The rows of a group lie close to one hidden flat surface of 13 dimensions, which passes through zero. Surfaces can cross.
In the rows, zero is written as 128.
Some rows, each with its group after it:
[ 93 134 124 105 147 146 123 147 134 149 158 146 112 156 111 131 164 145
 152 156 172 110] => Q
[155 183 111 216 123  57 101 132  94  85  66  82 167 128 132  99 118 119
 137 140 115 100] => J
[145 136 118 116 154 155 128 120 135 142 157 140 202 162 118  86 174 126
 126 153 110 110] => Y
[134 106 151 123  91 119 137  88 128 135 130 159 135 121  98 111 112 109
 108 132 201 116] => T
[164 103 107 143 153 101 120 132 128 117 124 105 193 114 136 123  98 138
 161 130 161 132] => Y
[ 86 116 166 113 124 128 122 123 102 145 195 131 131 103  79 139 118 163
 156 139 162 112] => Y
[ 92 123 149  93  89 126  99 153 118  94 171 125 159 168  88 113 130 138
 138 143 163  99] => T
[102 117 140 127 129 147 126 131 111  82  67 133 101 108  96 133 139  86
 122 150 135  96] => J
[144 173 132 162 142 102 134 125 106 138 150 127 118 148 126 146 114 144
 128 133  99 119] => Y
[ 81  80 134 151  73 117 131 116  90 129 106  72 173 154 139 150 119  72
 153 170 145 142] => L
[119  93 143 129 128 134 119 193 103  97  70  84 125 148 132 191 147 105
 122 105 131 153] => T
[153 103 165 124 131 117 112 146  74 141 111  88 210  92 101 121 153 149
 111  63 144 143] => T
[155 153 155 163 149  89 174 136 133 142 113 192 115 185  94 165 106 110
  91 110 137 127] => Y
[112 133 143 142 112  80 147 135  80 165 112 117 165 147  99 130 130 101
 117 103 151 134] => T
[109 120 105  69  99  86 129 119 102 122 119 139 128  89 120 142 129 162
 137  98 118 171] => J
[103 133  96 158 131  98 152 121 113 181 170 118 177 158 151 165  87 124
 158 147  52 162] => J
[147 119 141 154 102 123  99 125 157  57  80 169 126 106 102  97 118 133
 116 129 168 123] => Y
[155 100 186 131 143 146 163 136 142 141 114 145 145 160 121 123 121 113
  81 101 110 116] => Q
[108 120 146 167 108 128 130 159 156 124  88 109 126 150 152 106 108 130
 131 148 123  76] => Q
[159 140 149 137 146  87 142 118  68 203 183 109 142 123 111 163 138 151
 136  97 204 153] => Y
[123  62 149 105  95 120 151 141 156 155 106 118 138 139 168 116  89 139
 126 105 136 126] => L
[143 139 154 183 114 166 118  91 147 127 146 141 138 152 142 110 163 130
 123 155  95 160] => L
[147 158 130  79 135  96 180 107  78 185 171 143 103 206 109 162 136 114
  79 117 119  87] => Q
[ 86 113 186 142 103 164 140 117 127 132 152 171 100 138  88 152 147 126
 121 137 107 166] => J
[ 69 177  76  75 126 110 129 150 140 145 145 157  93 150 122 121 161 132
 153 128  87 185] => L
[105 111 163 157 129 119 139 171 129  97 131 104 108 181 132 167  96 147
 149 152  71 115] => J
[155 138 138 182 156 112 142 146 136 155 114  95 153 107 158 116  82 123
 121  90 100 115] => Q
[160  75  61  77 150 140 138 111 163 157 111 151 152  89 171 144 125 119
 130 104 139 192] => T
[100 110 110 126 153 147 148 138 139 131  83 127  79  83 141 145 113  92
 142 134 118 124] => J
[132  88  85  76 128 144 140 115 155 157 100 126 176 123 165  89 150 101
 120 120 122 133] => Y
[135 145 125  88  83 103 126 150 166 133 196 162 132 169 134 117  64 108
  88  72 130 170] => L
[126 147 150 111 114 145 116 107 111 135 165 128 107 108 112 105 143 152
 114 121 126 105] => Q
[151 182 136 150 125 122 104 129 130  62 130 163 100 132  84 126 153 107
 101 111 131 174] => L
[169 119 130  89 116 149 132 108  85  97 107 163 150 149  81 144 176  68
  55 109 152 118] => T
[133 136 105 177 143 158 115 113 156 145 170  87  93 115 186 148 100 102
 158 152 137 169] => J
[120 125 161 176 111 140 127 127 159 153 138 121 155 149 148  95 126 121
 129 131 120 129] => J
[154 105 125  88 116  84 172 128  93 189 123  97 177 178 146 138 131  88
  92  83 158 139] => L
[180 186 122 171  75  92 105  75 170  87 147 159  82 142 158  77 128 196
 128 140 107 172] => J
[157 141 132 166 153 151 134 141 182 115 125 207 145 138 111 124 106 122
  94 114  97 128] => L
[134 153 127 120 100 140  99 130 139 104 115 116  83 104 148 125 137 136
 112 102 120 143] => Q
[179 126 158 179 141 146 132  99 130  80 127 144 124 166 120 144 147 137
 129 168 104 156] => Q
[ 83 137 120 121 115 139 131 159 150 102  96 130  60 175 140 140 146 108
 138 158 107 137] => T
[ 82 170  90 175 140 148 122 135 135 173 121 147 110 123 129 150 151  97
 140 158 131 113] => L
[122 171 137 176 142 108 105 154  91 145 125 166 173 153  74 151 183 163
 131 139 172  96] => J
[158  94  92  92 149 102 139 149  96 152 142  89 175 125 131 169  96  86
 123  93 202 134] => T
[129 142 126 157 155 154 101 157  97 130 147  91 127 135 133 184 148 140
 140 156 135  73] => T
[ 52  98 150  97  60 130 120 156 151 121  81 155 118 153 118  98 159 145
 134 129 148 139] => J
[124 109 158 178 140 111 132 187 151 142  68  87  92 128 170 147  90 170
 145 118 155  74] => Q
[110 103 132  90 126 116 157 102 146 149  86 143 156 127 121  37 152 147
 138 157 129  63] => Q
[180 147 136 187 156 129 141 116 155 113 115 110  69 163 157 139 121  88
 119 133 140 190] => T
[133 165 164 129 101  72 141 128 122 146 144 104 134 108 137  72  66 170
 100  63  40 110] => L
[144 103 227 159 138 125 151 153 139 115  58 139 127 172 118  84 183 191
 125 106 107 157] => L
[ 75 133 101 119  73 113  85 136 116  79 120 138 107 146 110 161 144 161
 166 181 153 105] => Q
[135  94 143 130 132 173 129 148 151 103 101 130  95 116 149 169 116 109
 101 118 104 122] => Y
[142 128 119 109 131 107 135  97  81  90 191 137 130 139  89 182 104 126
 136 145 107 150] => Y
[161 124 135 125 135 109 142 130 138 142 116 138 142 104 141 113 115 178
 123  89 117 132] => J
[129 169 135 135  85 122  93 125 132 101 151 123  91 118 121 107 119 125
 112 116 160 134] => L
[ 83 171  89  84 130 146 118 164 166 153 131 114  96 137 159  90 151  80
 121 101 117 154] => Q
[146 116  79 126 137 102 131 139 129 126 133  61 163 152 187 119  78 109
 145 144  92 104] => J
[142 123 149 128 158 134 144 122 110 148 153 138 189 125 103 108 126 138
 122 117  91 106] => Y
[106 125 135 123 109 117 152 126 148 144  77 181 119 156 125 121 169 113
 111 108 116 210] => T
[134 121 181 145 128 132 160 129 120 168 103 135 138 161 127 125 150 114
  93 106 106 138] => Y
[147 153 155 104 150 105 147 145 139 106 115 131 101 156 125  78 140 176
 125 107  62 133] => L
[119 123 139 134 126 146 126 116 178 149 132 126  74 119 164  97 148 156
 158 139 181 165] => T
[115 119 106 112 118 151 119 132 157 116 146 135 171 159 144 101 134 142
 143 158  74  95] => T
[ 72 129 129 102 143 153 130 188 133 191  87  77  94 131 177 123 163 124
 146  93 112 150] => Y
[146 123 141 128 134 122 153 115 138 151 105 116 117 146 147  86 130 129
 125 138 149  83] => Q
[146  70 106 101 132 130 145  94 156 197 132 113 167  95 191 100 139 195
 172 142 155 119] => Y
[112 107 103 105 108 121 111 132  98 123 144 159 174  54 112 180  89 177
 135 102  85 137] => Q
[129 136 132 151 117 140 113 103 104 114 163 114 149 145 118 140 141 110
 140 158 119 145] => L

New rows, each followed by its group:
[117 112 124 150 102 107 105 136 115 114 101  20  95 112 176 119 110  94
 168 140 185 141] => T
[117 135 104 118 138 128 149 120 161 160  82 138 100  98 166  91 129 136
 132 122  74 108] => L
[185 124  84 113 146 146 110 116 126  92 119 120 155 101 156 137 133 144
 125 128  93 128] => Y
[100 106 187 105 121 136 144 120  92 124 158 145 134 108  71 141 126 144
 127 114 111 131] => Y
[186 104 156 138  88 106 109 100 111  99 148 130 170  99 128 123 113 181
 117  94 154 161] => J
[170 164  97 152 117 119 123  91 136  88 120 151 112 145 134 125 120 111
  96 151  97 108] => Y
[153 157 165 163 114 159 102 146 123 121 168 114  53 156 155 193 124 162
 101 121 134 100] => Q
[169 111 137 156 175 157 127 134 177 136  92 107 134  86 160  81 143 106
 138 100 171 174] => Q
[173  91 154 114 140 151 156  78 146 107 110 134  95 141 137 102 159 115
 122 151 166 154] => Q
[ 82 130 147 118 134 106 149 193 126 174 134 165 130 191 108 171 142 179
 140 105 117 159] => J
[111 147 114 173 116  87 126 108  99 164 166 125 159 134 117 145  98 125
 153 148 156 125] => T
[163 140 135 177 177 142 133 126  94 150  92 123 127 113 116 173 163  99
 114 128 150 118] => L
[138 134 180 203 149 149 108 160 134 122 126  95 117 147 136 144 121 150
 145 138 136 109] => Y
[ 96 138 135  78 128  73 182 147 105 124  52 156 116 160 105 111 154 139
 105 108  33 129] => Q
[116 149 100 200 142 112 125 124 102 143  83 166 186 156  89 157 152  93
 129 172 137  95] => J
[114 148 118 178 117 117 118 132 132  62 108 139 137 193 111 127 150 101
 146 178  83 170] => Q
[111 131 177 147 142 140 149 101  78 121 226 162 173 175  44 158 117 106
 124 165  80 143] => Q
[113 155  76 182 159 114 111 146 149 122 160  81 152 147 147 133 100  45
 175 155 162 201] => Q
[178 109 110 108 185 143 146 139 118 133 138 138 161 154 118 171 124 128
 115 143 137  63] => J
[122 129  88 163 151 111 119 129 123 140 167 117 171  91 125 155  82 125
 175 146 121 156] => Q
[169 106 168 136 105 176 104 121 125  43 125 149  78 148 109 175 178 109
  95 124 152 228] => Q
[145 158 122 164 141 160  70 142 123 111 159  76 114 137 154 134 176 164
 165 158 158 128] => Y
[ 92 145 119 133 145 114 141 175 141 133 108 113 120 197 119 129 153  54
 127 123 133 186] => Q
[133 139 142 101 110 100 144  86 107 155 141 112 143 100 116  73 119 123
 113 118 138  75] => Q
[183  99 117 115 150 136 131 105 118 132 201  84 141 101 164 158  58 129
 129 121 121 113] => L
[150 134 150 145 108 136 139  96 151 145 128 126 129 133 163  79 131 135
 111 123  99 130] => L
[150 122 125 137 154 129 137 128 114 128 121 109 131 152 131 144 139 119
 129 151 142  95] => L
[145 108 139 129 115 124 126 116 154 148 115 155 169 115 138  84 126 168
 112 111 133 106] => J
[114 115 152 153 149 133 124 173 130 123 142 118 119 140 105 172  92 105
 133 122 165 124] => Y
[115 130  95 126 134 113 145 138 118 122 119 165  90 160 117 207 137 114
 140 147 140 190] => J
[121 140 147 149 160 148 128 142 134 136 114 106 108  99 132 107 121 104
 118 109 119 115] => J
[140 128 131 106 155 133 141 159 140 179 133  93  87 123 169 150 110 106
 111  84 177 124] => Q
[144 157 106 125 128 118 115 117 120 122 126 113 175 109 120  82 137 103
 110 113 110 110] => Y
[119  95 204 160 134 173 143 130 130 186 146 129 120 110 131 144 127 163
 120 118 129  92] => Y
[ 84 106 139 159  70 112  92 131 108  66  89  86 103  70 130 144  94 137
 157 145 117 135] => T
[ 87 146 133 163 118 135 141 103 133 184  93 134 143  68 127  76 131  65
 116 110 101 159] => J
[163 165 104 143 128 130 113  87 132 105 135 132 117 141 133  98 177 134
 137 165 131 149] => Q
[106 164 103 131 124 121 124 131 116 155 138 136 128 134 111 139 132  99
 120 127 150 113] => L
[129 107 125 115 130 125 135 133 120 140 156 137 168 116 120 142  98 130
 126 109 110 146] => L
[143 114 112  93 110 181 106 109 140 115 171 159 135 131 117 137 158 100
 106 133 170 163] => Q
[122 110 156  64  84 149 121 106 122 121 172  81 131 105 141  67 116 105
 109  87 124 159] => J
[146 146 186 151  85 144 122  88  94 110 132 128  85 138 116 143 171 153
  99 129 110 146] => Y
[181  99 128  84 145 135 159 126 142 184 102 126 110 106 172 138 120 141
  85  67 170  94] => Q
[147 133 145 145 180 148 147 118 135 137 150 150 140 157 105 115 168 122
 135 148 133 147] => Q
[138 141 118 138 172 138 120 157 141 170 136 123 140 154 128 127 158 122
 138 135 199 122] => Q
[136 104 111  82 171 142 124 154 112 111 126  80  75 143 149 174 153 153
 166 151 198 114] => L
[149 109 151 151 115 131 129 132 157 105  98 105 125 128 157  99 103 117
 115 118 120 128] => J
[105 113 125  82 128 126 135 145 137 112 112 162 141 189 102 113 183 137
 144 148 151 147] => L
[143 158 107  94 111  94 117 135 117 115 149  92  79 131 142 129 101 115
 114 106 163 116] => L
[123 101 128 130 118 139 127 139 170  86 108 166 102 164 130 139 126 114
 129 161 155 135] => Y
[151  95 126  95 157 197 115  99 126 158 201 135 167  85 130 133 146 181
 144 152 124  83] => Y
[163 209  85 177 209 125 120 156 116 145 129 131  91 161 118 166 173  95
 122 138 177 120] => J
[107 169  76 123 120 111  93 126 111 114 129 135 176 102 105  92 157 128
 149 131 120 147] => Q
[144 119 113 115 130 155 123 107 130 196 205 144 177 115 135 154 113 120
 114 107 167 133] => L
[106  78 152 140  91 122 124 137 152  50  63 127 115 111 124 118  87 105
 128 137 113 144] => Y
[114  95 101 137  88 105 125 128 146  93  54 137 146 119 149 115 107 150
 140 151  87 105] => Q
[ 78  99 153  96 103 127 151 129 119 136 138 132 143 151  98 123 122  92
 134 133 152 146] => Y
[184  62 183 154 134 139 128 132 107  80  82 102 197 113 121 126 144 146
 119 101 110 167] => Y
[ 71 113 150 121 124 145 123 145 152  92 125 145 128 147 104  98 138 162
 163 172  89 119] => Y
[130 113 126 140 135 139 134 123 155 110  90 145 151 135 136  93 141 128
 138 145  97 129] => Q
